The rows of a group lie close to one hidden flat surface of 10 dimensions, which may be shifted away from zero. Surfaces can cross.
In the rows, 128 means zero.
Some rows, each with its group after it:
[144 133 157 164 130 136 130 154 125 186 125 138 183 118 126 118 107  93] : (2)
[138 162 114 112  96 116 126 117 158  79 116 121  99 100 171 169 119 160] : (2)
[ 62 142 147 108 182  89 156 109 127 105 128 147  86 184 136 170 103 100] : (1)
[116 145  86  88 116 132 133 128 103 127 123 123 145 199 105 140 151  92] : (1)
[121 146 131 174  74  92 134 102 119 138 128 119 188  81 111 141  91  72] : (2)
[123 150 186 138 110  83 139 147 125 104 130 140 135 164  38 140  94 158] : (3)
[145 163 165  67 102 190 130 151 134 150 148 137  98 113 169 123 125 164] : (4)
[166 147 108 122 117 138 166 194 119 156 166 128  99 125 117 104 154 143] : (0)
[133 130 139 104 132 164 122 108  96 181 135  69 101 136 184  81 164 169] : (1)
[125 138 113  96 121 100 115 121 151  44 143 139 123 151  91 172  89 111] : (4)
[107  90 113 150 173 109 117 134 122 142  98 139 156 192  69 124 181 138] : (2)
[120 204 148 114 120  99 184 117 142  73 137 169  88 139  74 160  82 138] : (0)
[ 74  90 131 132 189 118  94  68 116 108 128  88  56 175 142  75 146 179] : (1)
[160 160 155 109  74 149 135 154 113 126 164 131 147  95  96 120  70 104] : (1)
[ 99  98 203 101  75 165 107 115  93 179 166 116 148  75 127  85 116 109] : (3)
[ 81 175 182 151 145  87 130 137 197 166 144 129 140 108 162 116  81 108] : (0)
[184 101 117 104 178 204  92 148 137  86 103 167 170 159  70 111 108 130] : (2)
[125 164 118  99 138 147 162 128 157 130 161 149  90 102 101  90 157 153] : (2)
[115 125 106  81 179 155 129 111 153  98 105 145 108 141 155 150 157 144] : (4)
[ 98 161 198 105 132 128  97 100 138 122 106 119 152 168 158 155  50 117] : (0)
[125 150  97  98  99 103 176 119 105  69 156 154  87 107  95 167 110  94] : (1)
[135 135 153 134  97 114 129 151 140 176 169  90 125  91 102  64 160 173] : (4)
[148 173 104 142 174  80 142 153 162 121 136  78 150 177 131 131  78  97] : (0)
[141 139  83 105  80 136 138 110  96 108 167 102  89 101 130  93 141 131] : (3)
[107  84 122 166 136 146  69 140 162 149 139 166 139 118 141  68 119 101] : (3)
[143 181 156 118  91 122 130 139 113 123 111 147 111 205  68 122 125 190] : (3)
[ 93 166 135 150 137 139 161  89 115 169  94 155 108 144 213 167 110  90] : (0)
[126  97 122  92 125 112  68 124 128 119 116  47 138 179 161 137 149 170] : (3)
[172 107 162  95 115 190 102 145 125 129 133 129 185  84 136 132  95 105] : (4)
[145  78 169 113 186 176 103 135 170 123  85 159 152  89 127 132 152 174] : (4)
[ 81 129 144 154 139 104 128 124 163 152 110 160 143 100 166 162 124  98] : (4)
[135 122 151 124 100 102 109 186 135  94 140 160  71 167 103 130 127 200] : (0)
[158  97 117  86 119 205  98 110  85 154  65 115 162 165 172 161 183 148] : (0)
[139 130 169 104 202 189 122 124 127 139  67 152 149 182 174 162 105 140] : (4)
[137 157 111 147  93  86 130 129 204  74 145 160 129  56  89 135 118 154] : (1)
[124  92  96 143 161 128  94 158 112 139 118 138 113 198 156 115 141 117] : (2)
[ 97 115  94  82  95 125 121 115 114 158 135 108 149 152  98 120 198 125] : (1)
[ 98 122 143 121 136 106 112 136 135 103 126 162 115 150 134 168 102 106] : (4)
[137  82 142 122  97 179  80 127  76 178 112 108 151 153 190 117 134 126] : (0)
[166 131  92 166 124 125 120 150 122 127 137 113 136 153 130  97  93 102] : (3)
[ 80 115 127 102 160 118 119  81 159  96 130 128 133 108 113 136 135 113] : (3)
[ 90 115 158 177 152  51 128 151 159 124 111 161 136 161  81 155 125 138] : (3)
[154 191  91 114  82 146 161 138 140 128 131 150 103 118 120 127 150 154] : (2)
[ 92 144  86 150 131 134 150  74 105 151  98 148 101 126 195 149 159  97] : (0)
[133 145  93 157 136 141 179 111 101 171 124 126 134 101 165 127 131  63] : (0)
[171 102 117 152 175 182 109 120 169 128 105 147 181  53 176 127 118 106] : (3)
[ 91 137 137  99 193 142 181  90 115 132  94 148 118 122 167 196 143  83] : (1)
[104  97 124 107 145 136 140 124  90 136 133 118  77 136 144 135 173 145] : (1)
[104 107 145  58 145 144 120 175 148 135 164 147 125 108 168 169 128  84] : (4)
[136 116  57 141 138 131  83 103 148 114  88 106 140 174 142 111 185 170] : (1)
[181  73 136 131 164 168  81 138 100 106 119  92 179 155  70  84 120 156] : (4)
[140  84 114  92 197 172 116  87 157  64 107 147 137  88 125 149 146 142] : (0)
[180 126 188 117 145 126 115 150 140 102 107 102 181 128  94 169  81 153] : (3)
[ 95 146 158  86 107 122 155 101 103 147 157 101 115 123 104 114 136 128] : (2)
[112 103 121  95 139 185 120  68 129  98  97 182 128  85 123 142 166 130] : (2)
[194 176 106  97 113 154 123 117 113  84  99 113 194 186  63 147  87 124] : (2)
[153  91 120 135 120 130  81 128 161  88 112 115 137 107 104 118 142 182] : (3)
[122 123 202  93 126 126 124 141 138 128 154 116 132  94  88 126 117 159] : (2)
[171 164 126 154 124 141  76 161 204  96 111 148 124 137 153 103  85 182] : (1)
[158  94 151 155 187 171 100 125 107 157  89 114 167 171 123  97 127 149] : (4)

New rows. What belongs after each?
[129  93 127 147 114 134  98 115 161 118  92 145 134  89 130 137 187 193] : (3)
[104  67  96 155 124 103  95 160 117 127 133 158 112 157 158 145 136  72] : (4)
[152 124  98 106  90 185 115 127 114 120  95 186 126 128 140 143 159 148] : (2)
[119 122  92 154 167  86 127 103 157 109  86 102 158 135 150 170 146 115] : (3)
[160  77  85 120  88 113  85 185 144 102 160 120 138 108 116 123 137 125] : (4)
[142 149 163  75 149 182 101 109 152  75 129 158 124 154  71  99  79 166] : (3)
[108 130 138 134 179 118 142  75 155 129 126 105 162  97  83 111 151 132] : (4)
[124 129 216 126 112 119 111 148 126 141 159 126 133 128  79  96  81 146] : (4)
[125 108  88 124 142 129  95  92 129  75 121 119 121 143 171 141  92  87] : (2)
[145 114 104 161 155  99 117 124 118 156 115  64 204 154 114 121 125  90] : (4)
[152 120  83 111 103 141 101 115 108  65 158 135 112 151  91  95  91 105] : (2)
[ 79 107 162 132 146 147 135 123 138 182 137 162  81 101 160  89 165 146] : (4)
[ 91  98 123 164 152  64  87 111 134 110 122 102 158 196  91 122 113 111] : (1)
[121 119 133 140 125  99 122 168 115 182 163  77 132 150 117  83 143 123] : (4)
[124 110 111 123  57 160 127  95  37 102 121 154  69 170 125 131 128 144] : (0)
[131 119 119 135 118 161 149 153  94 155  99 184  55 149 189 149 176 164] : (0)
[167  91 174 124 117 126  71 147 159  72 115 130 169 101 120 163  78 152] : (2)
[144 137 137 146 114 110 171 114  95  96 153 113 103  68 126 145  99 110] : (1)
[184 134  70 141 118 156 120 146 162  75 128 179 137 115  86 104 120 135] : (2)
[141 135 165 147 131 107 122 110 125 130  93  99 227 128  98 177  86  91] : (2)
[ 94 164 140 108 137 108 167 119 143 141 167 117  95 119  94 104 158 145] : (2)
[ 80 162 135 121 148 107 165 154 126 153 162 167  62 176 124 111 123 101] : (3)
[120 124  96 111  79 127 125 135 130  88 157 148  67 123  98 101 159 172] : (2)
[139 138 142 102  89 152 113 169 147 138 145 155 102 109 176 131 125 157] : (4)
[122 118 177 103 207 156 141  80 185 135 108 126 171  56  97 125 160 158] : (4)
[ 78 166 125 108 140 113 149  77 115 153 127 113 153 149 144 138 115  61] : (3)
[152 157 180  96  99 132 185 155  83 144 170 106 103 102 126 144 101 124] : (3)
[ 66  84 165 107 151 101  93 138 141 149 167 123 122 155 139 104 116  99] : (3)
[161 107 131 120 127 163  99 134 139 118 135 116 146  96 135 112 120 144] : (3)
[123 175 110  81 159 151 176  99 174  96 118 161 115  85 110 146 167 152] : (0)
[102  86 122 130  93  87  57 107 127 126 125  68 152 171 123 116 147 153] : (3)
[133 174 190 111 114 131 123 139 135 123 118 139 151 148 137 169  59 121] : (4)
[100 100 142 129 122 133 124  99  82 141 180 116 117 120  77  54 122 105] : (4)
[103 102 121 106 130 130  92  63 147 107 124  90 166  92 127 126 142 116] : (3)
[136 161 124 112 113 161 166 125 124 171 117 140 160 103 132 143 159 109] : (0)
[ 88 124 182  99 125 147  75 122 191 147 122 140 124 117 169 120 139 172] : (0)
[100 134 169 161 160  84 124 188 162 184 108 139 121 174 169 145 141 158] : (4)
[194 171  71 161 153 161 137 153 152  97 102 162 121 158 123 104 107 146] : (3)
[145 124 138 133 138  94 110 198 120 175 139  86 157 182 140 135 116 119] : (4)
[163 125 112 139 142 133 163 154 129 101 151 142 108  85 131 125 112 112] : (3)
[101 106 179 130 108 101 112 139 164 125 126 140 101  61 160 159 152 185] : (2)
[110  91 135 149 176  97 107 138 181 115 116 143 117 115 135 146 153 155] : (2)
[158 132 148 127 154 131 116 174 158 154  92 118 177 139 167 172 111 126] : (4)
[122 114  94  92 124 161 111 103 111  77 152 134  96 144 140 102 109 109] : (2)
[164 157  20 153 126 122 159 132 131 104 116 113  84 133 181 127 170 135] : (3)
[154 117 108 160 165 167 116 111  70 166  87  83 156 208 147  99 120 108] : (4)
[124 119 132 104 147 159  82 138 148  95 129 158  76 191 139  94 101 165] : (1)
[148 150 114 180 127 123 155 167 181 155 153 173 123  67 113  84 131 116] : (2)
[156 153  82 105  98 155 143 141  90 167  86 105 158 191 145 150 185 140] : (0)
[102 150 116 176  54  92 144  95  77 152 109 153 137 145 104 147 132 113] : (0)
[105 115 116 143 148  76 115 176 172 143 130 131  74 153 146 119 187 209] : (4)
[117 143 190  93 177 176 141 122 165 127 121 195 120  94 108 134 118 135] : (3)
[130  75 131 149 136 115  85 164 107 138 117 133 154 188  89 122 143 134] : (2)
[ 98 148 128 128 113 144 122 122 137 140 140 176  89 151 103  81 137 141] : (3)
[154 164 112 138 135 126 135 154 137 152  89 113 157 177 160 166 136 131] : (2)
[121 132 148 109 144 154  90 160 153 153 104 158 106 201 142 114 140 183] : (3)
[119  70  93 130 136 148 100  82 113 105 130 117 134  97 144 110 148 112] : (0)
[107 123 116 175 143  96 180 131 136 144 130 157 111  82 141 153 147  99] : (3)
[121  79 112  81 130 200  96 100  91 107 113 171 116 160 127 118 150 121] : (2)
[129 114  88 117 115 109 123 165 153 134 151 120 109 118 142 116 173 144] : (4)
[113 184 140  98 129 122 138 148 194 125 121 178 169 121 125 177 105 102] : (1)
[108 127 169  99 146 155 140  95 159 130 116 153 151  72 146 158 114 104] : (4)
[105 131 112 129 162 117 134 111 149 144 116 119 114 143 138 117 157 142] : (4)
[106 134 146 121 106 161 133  56  80 126 102 143 142 119 146 154 102  90] : (0)
[158 117 108 100 170 189 150 115 101 119 143 109 126 109 155 115 123 102] : (0)
[122 107 171  90 136 156  93 175 164 143 158 142  96 123 150  93 134 184] : (0)
[172 113 164 181 107 125  74 168 153 168 116  87 160 105 149  89 119 181] : (1)
[134 107 141 114 162 137  77  83 178  50 117 133 175 106  64 114  93 146] : (3)
[171 128 133 168  81 117  83 166 120 136 103 109 153 178 116 117 127 197] : (3)
[159 155 143 128  40 178 101 128  97 165 121 133 131 146 113  81 135 183] : (3)
[108 119 160 121 159 142 127  72 154  97  94 158 154  84 129 162 114 114] : (0)
